The rows are grouped in 3 different ways at once. Each group adds its own fixed numbers to the row, and there is some noise. The rows also spread widely along 10 directions, which tell nothing about the answers.
In the rows, zero is written as 128.
Some rows, each with its group in each grouping after it:
[101 181  92  95 120 126 122 125 147 105 122  95 155  98 116 152 140 128
 110 108  95 147 145 158 134 122 113 108 100] | q522 q257 q403
[ 99 144 117 137 125 102 147 139 145 126 153 131 151 132 120 150 167 121
 121 127 121 137 137 128 136 110 145 115 106] | q249 q660 q947
[136 137 112 153 133 143 105 125 111 132 107 133 105 136 151 158 152 140
 121 125 105 137 112 138 116 117  96 110 100] | q522 q257 q260
[118 147 108 154 131 145 178 127 155 133 102 102 129 148 119  82 138 126
 126 122 112 136  88 127  75 107 140 143 121] | q814 q831 q152
[138 140 144 131  98 130 117 131 117 134 117 125 134 122 157 135 131 123
 118 153 121 140 128 137  99 132 146 149  94] | q377 q722 q260
[159 131 160 125 102  92 151 136 137 149 136 141 122 145 156 121 141  85
 110 145 139 116 105 109 114 124 174 157  89] | q814 q660 q407
[106 106 133  71 125  88 118 177 141 153 175 156 157 144 130 140 140 155
 111 170 151 126 163 145 205 115 150 110  99] | q377 q722 q403
[147 128 152  61  57 125 135 137 150 147 116 109 163 102 148  83 141 115
 116 160 144 141 118 134  96 152 177 172  93] | q249 q344 q152
[ 98 109 125 141 123  98 129 144 132 152 157 152 153 137 118 116 149 151
 122 155 106 163 136 110 135  97 147 135  97] | q68 q344 q947
[100 123 123 116 128  92 125 146 152 129 143 131 157 120 102 136 160 142
 116 131 130 138 128 137 138 109 155 126 110] | q68 q831 q407
[168 123 145 133  86 124 135 139 111 160 121 147 102 149 176 101 132 104
 108 146 113 133 112 117 102 123 145 157  92] | q814 q660 q403
[129 170 158 156  83 100 118 150  83 122 161 154 115 124 176 211 145  91
 102 106 127 121 176 154 115 134 123  99  99] | q377 q722 q152
[136 109 115 103  82 148 206 162 157 130 164 137 122 138 144  88 120 159
 133 156 156 137 116 125  71 115 133 147 108] | q68 q257 q152
[ 91 130 108 123 100 111 118 140 139 118 144 135 147 114 110 140 167 151
 126 134 112 163 133 123 110 112 141 135 106] | q68 q660 q152
[154 166 126 151 139 173 105 105 110 129  82 109 121 172 170 141 127 119
 131 141 126 126  75 148 139 120 115  95 109] | q68 q660 q152
[123 158 153 176 104 134 158 131 131 102 136 116 156 137 140 162 123 124
 130 153 152 143 103 145  85 122 149 100  93] | q68 q257 q407
[107 120  96  82 124 110 166 175 148 149 173 146 112 148 134 145 173 157
 121 105 153 107 143 138 165 104 103  94 120] | q68 q257 q152
[110 123 109 161 122 128 149 143 116 153 149 150 124 149 141 105 137 149
 118 132  88 162 138 114 108  98 106 123 105] | q249 q344 q260
[115 140 144 152  88 132 150 158 130 135 140 122 155 144 142 158 151 149
 133 145 166 138 120 165 132 132 139  85 102] | q68 q257 q403
[ 97 155 151 137 109  68 133 156 126 169 133 131 157 127 116 100 163  96
 107 131 102 140 152 121 140 121 176 141 106] | q249 q722 q403
[134 133 144 141 106  59 161 150 124 162 156 161  99 124 141 120 167  74
 103  99 104 125 140  84  91 111 153 167  93] | q68 q344 q407
[104 195 132 150 117 109 144 132 138 161  80  78 149 142 130 107 177  95
 118 100 121 120 108 150 143 132 145 102 126] | q249 q257 q407
[130 133 133 159 110 119 136 134 144  89 134 130 127 102 131 185 165 120
 132 130 135 129 126 136  74 121 139 132  95] | q377 q722 q403
[167  95 129  71 104 151 140 131 155 112 139 136 132 118 149 106 103 144
 118 176 135 135  98 126  79 121 151 172  88] | q814 q831 q152
[184 139 172 121 120 119  97  95 125 104 108 135 128  96 149 172 136  57
 115 152 123 114  93 111  70 141 171 166  64] | q249 q344 q152
[ 72 161 110 209  98 103 155 151 105 136 139 136 110 133 135 151 188 131
 124  78  98 150 156 134  83 110 104 103 122] | q377 q257 q152
[140 172 121  93 115 126 103 124 111 140  95 109 119 122 162 134 156  99
 109 111 106 116 119 144 139 135 123 128 106] | q377 q257 q152
[125  94  77  62  91 155  97 146 125 111 166 154 119 113 151 141 119 212
 119 156 114 163 155 151 134 115  78 117  96] | q522 q257 q152
[131 171 125 127 119 107 163 146 109 145 158 141 107 145 167 130 128  87
  99 102 100 112 145 122 118 112 111 113 109] | q249 q257 q152
[ 99 133  93 152 130 138 167 128 178 109 110 101 143 112 103 129 180 138
 141 114 124 146 107 122  75 110 133 146 108] | q377 q344 q260
[142 137 145 160  45 130 126 148  82 153 122 137 116 120 172 106 137 131
 103 117  98 164 140 146  70 133 131 147 107] | q68 q831 q403

New rows, each followed by its group in each grouping:
[131 115 128 121  72 105 107 157  92 168 143 166 100 136 169 127 168 142
 112 125 113 148 149 127 132 122 123 138 110] | q68 q660 q152
[142  88 122 115 136 134  93 125 156 135 109 137 124 134 123 121 156 170
 135 183 143 137  90 126 136 120 133 134  94] | q522 q257 q407
[135 169 166 222 164 102 153 123  94 171 107 142 116 200 168 124 120  65
 116 128 113 118 105 109 137 105 141  99 100] | q377 q344 q407
[138 154 136 118  75 139 102 138  94 157 103 116 135 146 190 119 130 142
 108 142 128 142 132 169 151 139 114 105 111] | q377 q257 q407
[146 140 132 154 140 161 179 128 146  91 150 124 142 163 157 140  71 136
 131 182 148 132  95 130  89 108 127 105  85] | q377 q257 q407
[100 169 113 147 119 143 151 121 134 108 136 110 169 134 129 132 121 128
 121 131 102 163 128 141 103 109 123 101 100] | q249 q344 q152
[115 147 154 174 142 141 142 135 123 112 160 140 167 174 137 163  90 138
 128 187 145 142 123 146 130 108 142  77  91] | q249 q722 q152
[144 133 154 140 106 119 122 129 127 120 127 139 141 125 154 165 140 105
 116 147 136 135 121 133 111 129 149 127  82] | q377 q344 q403
[ 99 151 110 145 121 135 176 130 170 122 121 106 152 129 102 125 156 128
 136 122 136 150 117 132  89 118 145 122 109] | q522 q344 q152
[124 143 149 136 101 110 130 143 120 128 142 131 147 135 141 149 134 117
 110 130 136 133 128 147 129 125 147 110 104] | q68 q831 q407
[ 92 103 122 123 110 101 188 168 173 142 157 136 143 131  98 101 178 148
 130 130 152 128 128 122  99 114 161 142 123] | q249 q831 q152
[153 126 119  69 101 149 183 151 156 146 146 123 127 145 167 109 126 134
 122 146 162 117 113 144 137 121 127 128 103] | q68 q344 q947
[172 147 122 122 112 167 123 104 139  98  84 106 102 105 161 128 133 106
 130 137 113 127  93 128  49 128 127 165  97] | q377 q722 q152
[127 134 123 116 115 131 137 136 135 125 149 135 138 132 142 159 136 132
 126 133 134 137 126 133 126 116 124 112  96] | q68 q344 q152
[187 138  92 103 179 179 160  94 171  57 120 116  96 109 152 178 101  91
 128 134 113 107  78 106  54 104  99 153  69] | q377 q344 q260
[128 105 148  99  88  59  99 154 112 135 185 178 124  98 139 165 166 124
 102 135 115 132 168 118 130 122 141 141  85] | q249 q257 q407
[130 145 160 153 138 114 142 145 119 151 130 132 140 167 146 140 127 113
 121 156 144 123 100 128 142 121 152 109  95] | q68 q257 q260
[125 147 140 146 121 125 123 130 134 104 134 125 157 121 129 170 127 128
 126 158 132 144 108 138 108 123 147 114  81] | q68 q257 q403
[121 135 120  62  81  78 121 162 136 123 170 144 123  81 144 170 166 112
  96 104 119 123 177 137 132 133 129 140  92] | q377 q257 q403
[ 97 166  83  52 128 102  91 130 138 112 144 113 164  80 112 158 142 121
  92  99  63 154 161 140 167 110 117 124  92] | q68 q344 q403
[133 159  86  99 149 154 177 123 170 133  90  84 117 136 128  78 154 113
 130 115 113 109  81 118 103 114 119 135 123] | q249 q257 q152
[122 173 123 109  86 123 209 159 145 153 134 102 131 142 151  91 130  95
 100  83 125 119 133 153 113 125 142 125 120] | q814 q831 q403
[ 91 182 141 147  94  90 121 135 127 138 121 109 161 125 129 177 180  99
 109 101 120 140 143 150 145 130 162 109 103] | q814 q660 q260
[126 169 138 180  95 133 113 125  91 135 116 127 128 148 168 164 151 114
 119 121 117 146 122 151 127 122 124  97 109] | q68 q660 q947
[117 152 144 152 121 123 149 146 118 137 148 136 150 161 145 133 105 133
 116 156 129 147 134 135 128 117 137 102  91] | q522 q257 q260
[181 128 124  73 107 175 136 119 190  86  97  88 132  91 137 157 157 121
 146 152 173 101  81 153  89 140 143 144  95] | q249 q722 q403
[ 98 159 125 133 116 112 129 135 127 155 135 120 166 143 139 129 138 128
 107 133 106 155 138 148 160 111 137 103 102] | q814 q344 q947
[128 152 115 111  56 119 127 133 132 110 120 110 132  68 138 131 166 118
 108 108  93 158 145 138  57 140 131 162  98] | q249 q257 q403
[126 144 132 137 110 135 158 138 141 129 136 122 148 150 146 127 136 129
 124 153 138 143 111 136 119 117 153 123 106] | q68 q660 q947
[147 152 138 118 134 114 112 112 113 103 142 148 135 119 145 128  87  91
 103 160  73 155 119  92  81 111 159 170  72] | q68 q660 q152
[130  94 160 190 114  73 136 160  98 170 159 194  87 158 141 156 184 120
 114 112 132 115 137 110 111 110 136 124 111] | q814 q831 q152
[128 161 111 132 111 153 108 118 117  90 122 118 129 116 160 183 130 138
 119 123 113 140 127 155 102 123  98 103  97] | q377 q257 q152
[134 104 139  42 113  95 135 164 163 133 176 143 156 116 127 129 136 137
 112 177 154 115 136 130 160 127 163 134  84] | q249 q257 q403
[138 113 137 114 119 136 112 141 137 126 135 133 151 143 144 146 135 158
 126 177 151 133 110 149 149 125 132 100  89] | q249 q257 q403
[ 95 130 119 162  91 106 151 156 114 128 166 149 133 130 133 134 142 154
 112 111 106 160 156 139  94 103 116 118 117] | q68 q831 q407
[125 150 129 128  73 101 133 146 122 129 147 137 112 106 150 156 157 116
 112 103 120 140 165 148 100 129 122 129 109] | q522 q722 q407
[144 147 149 124 123 105 112 137 107 125 148 158 113 145 169 187 139  92
 106 130 133 109 137 133 144 124 136 113  90] | q377 q660 q152
[156 152 135  72  73 112 121 124 116 101 161 135 127  81 168 167 108  91
  82 114  92 133 157 145  85 131 140 159  81] | q814 q831 q947
[152 137 136 116  74 139 102 134 127 120 108 116 123 102 161 180 182 128
 123 121 147 121 120 164 114 150 118 110  99] | q249 q257 q403
[115 160 125  97  88  82 137 144 133 111 156 127 138  85 128 156 151  92
  98  87 103 135 158 140  94 126 149 147 103] | q68 q831 q407
[ 86 150 119 165 107  97 134 150 114 132 155 143 135 135 124 162 170 129
 117 109 102 155 150 129 120 108 134 117 108] | q68 q660 q260
[108 194 160 131 116  76 103 131 104 118 159 132 173 112 135 188 122  83
  91 134 105 145 155 143 145 128 166 106  78] | q68 q257 q947
[130 153 154 186 122  94 179 149 138 141 131 135 114 158 147 162 181  75
 126 109 161  98 113 123 119 121 161 111 108] | q377 q660 q403
[ 98 183 128 137 127 141 111 120 128  98 130 104 179 123 125 154 103 127
 115 152  99 157 133 155 120 118 140  99  96] | q249 q722 q152
[105 159 120 103  79 114 124 150 112 168 129 125 143 129 154 116 155 131
 107 110 108 153 149 151 146 127 125 117 118] | q68 q344 q152
[108  99 149 126  46  78 101 158 101 165 149 161 139  96 136 105 171 153
 108 140 103 175 159 128  95 128 167 178 103] | q68 q831 q947
[139 122 176 161  56  80 114 151  93 187 121 157 113 124 165 140 202  96
 115 114 137 137 138 125 115 143 156 146 102] | q68 q344 q947
[124 126  96  41 109 148 139 138 181 122 132 104 165 127 116  92 123 163
 126 172 144 144 118 139 149 123 153 142 106] | q522 q660 q152
[ 77 198 103 153 154 114 168 145 125 142 143 110 149 165 119 112 121 116
 110 105  87 141 135 130 141  95 120  84 117] | q68 q257 q152
[146 127 151 172 100  98 145 139 115 127 156 163 109 139 154 165 146  99
 113 132 121 133 127 112  92 114 148 134  84] | q814 q660 q403
[111 145 126 132 131 107 153 141 143 116 160 136 144 123 116 131 128 113
 119 139 105 138 141 111  95 106 147 141  98] | q249 q722 q152
[120 109 130 132 124 104  99 137 113 116 167 167 142 116 144 150 118 149
 109 177  96 163 145 118 116 110 134 138  74] | q377 q257 q947
[ 97 179 120 183 148 129 179 121 148 121 104  94 162 147 119  97 126 104
 123 123 103 142 103 132  89 106 158 126 115] | q377 q831 q947
[101 137 118 145 103 101 107 146 111 143 127 134 138 115 136 138 179 133
 107 106  99 147 152 147 129 121 133 132 116] | q377 q831 q947
[108 154 102  85  81 116 118 138 130 140 117 110 136  94 128 107 164 132
 112 111  94 151 137 133 106 131 132 152 112] | q68 q257 q152
[ 99 164 150  89  37  76 129 144 149 128 117  95 174  60 117 125 191  84
 105 118 124 157 149 137  84 161 210 195  97] | q377 q660 q260
[129 155 118 165 136  92 162 144 142 108 150 140  91 115 128 204 194  78
 123  64 121  91 146 124  96 106 110 109 109] | q249 q722 q403
[130 159 108 106 115 123 120 122 132 140 110 118 119 130 142 121 150 110
 112 113  89 135 119 124 123 114 132 145 107] | q814 q660 q152
[125 165 152 177 166 126 154 133 104 143 156 147 139 201 160 147  76 113
 111 161 121 125 110 130 154  99 124  71  89] | q814 q257 q152
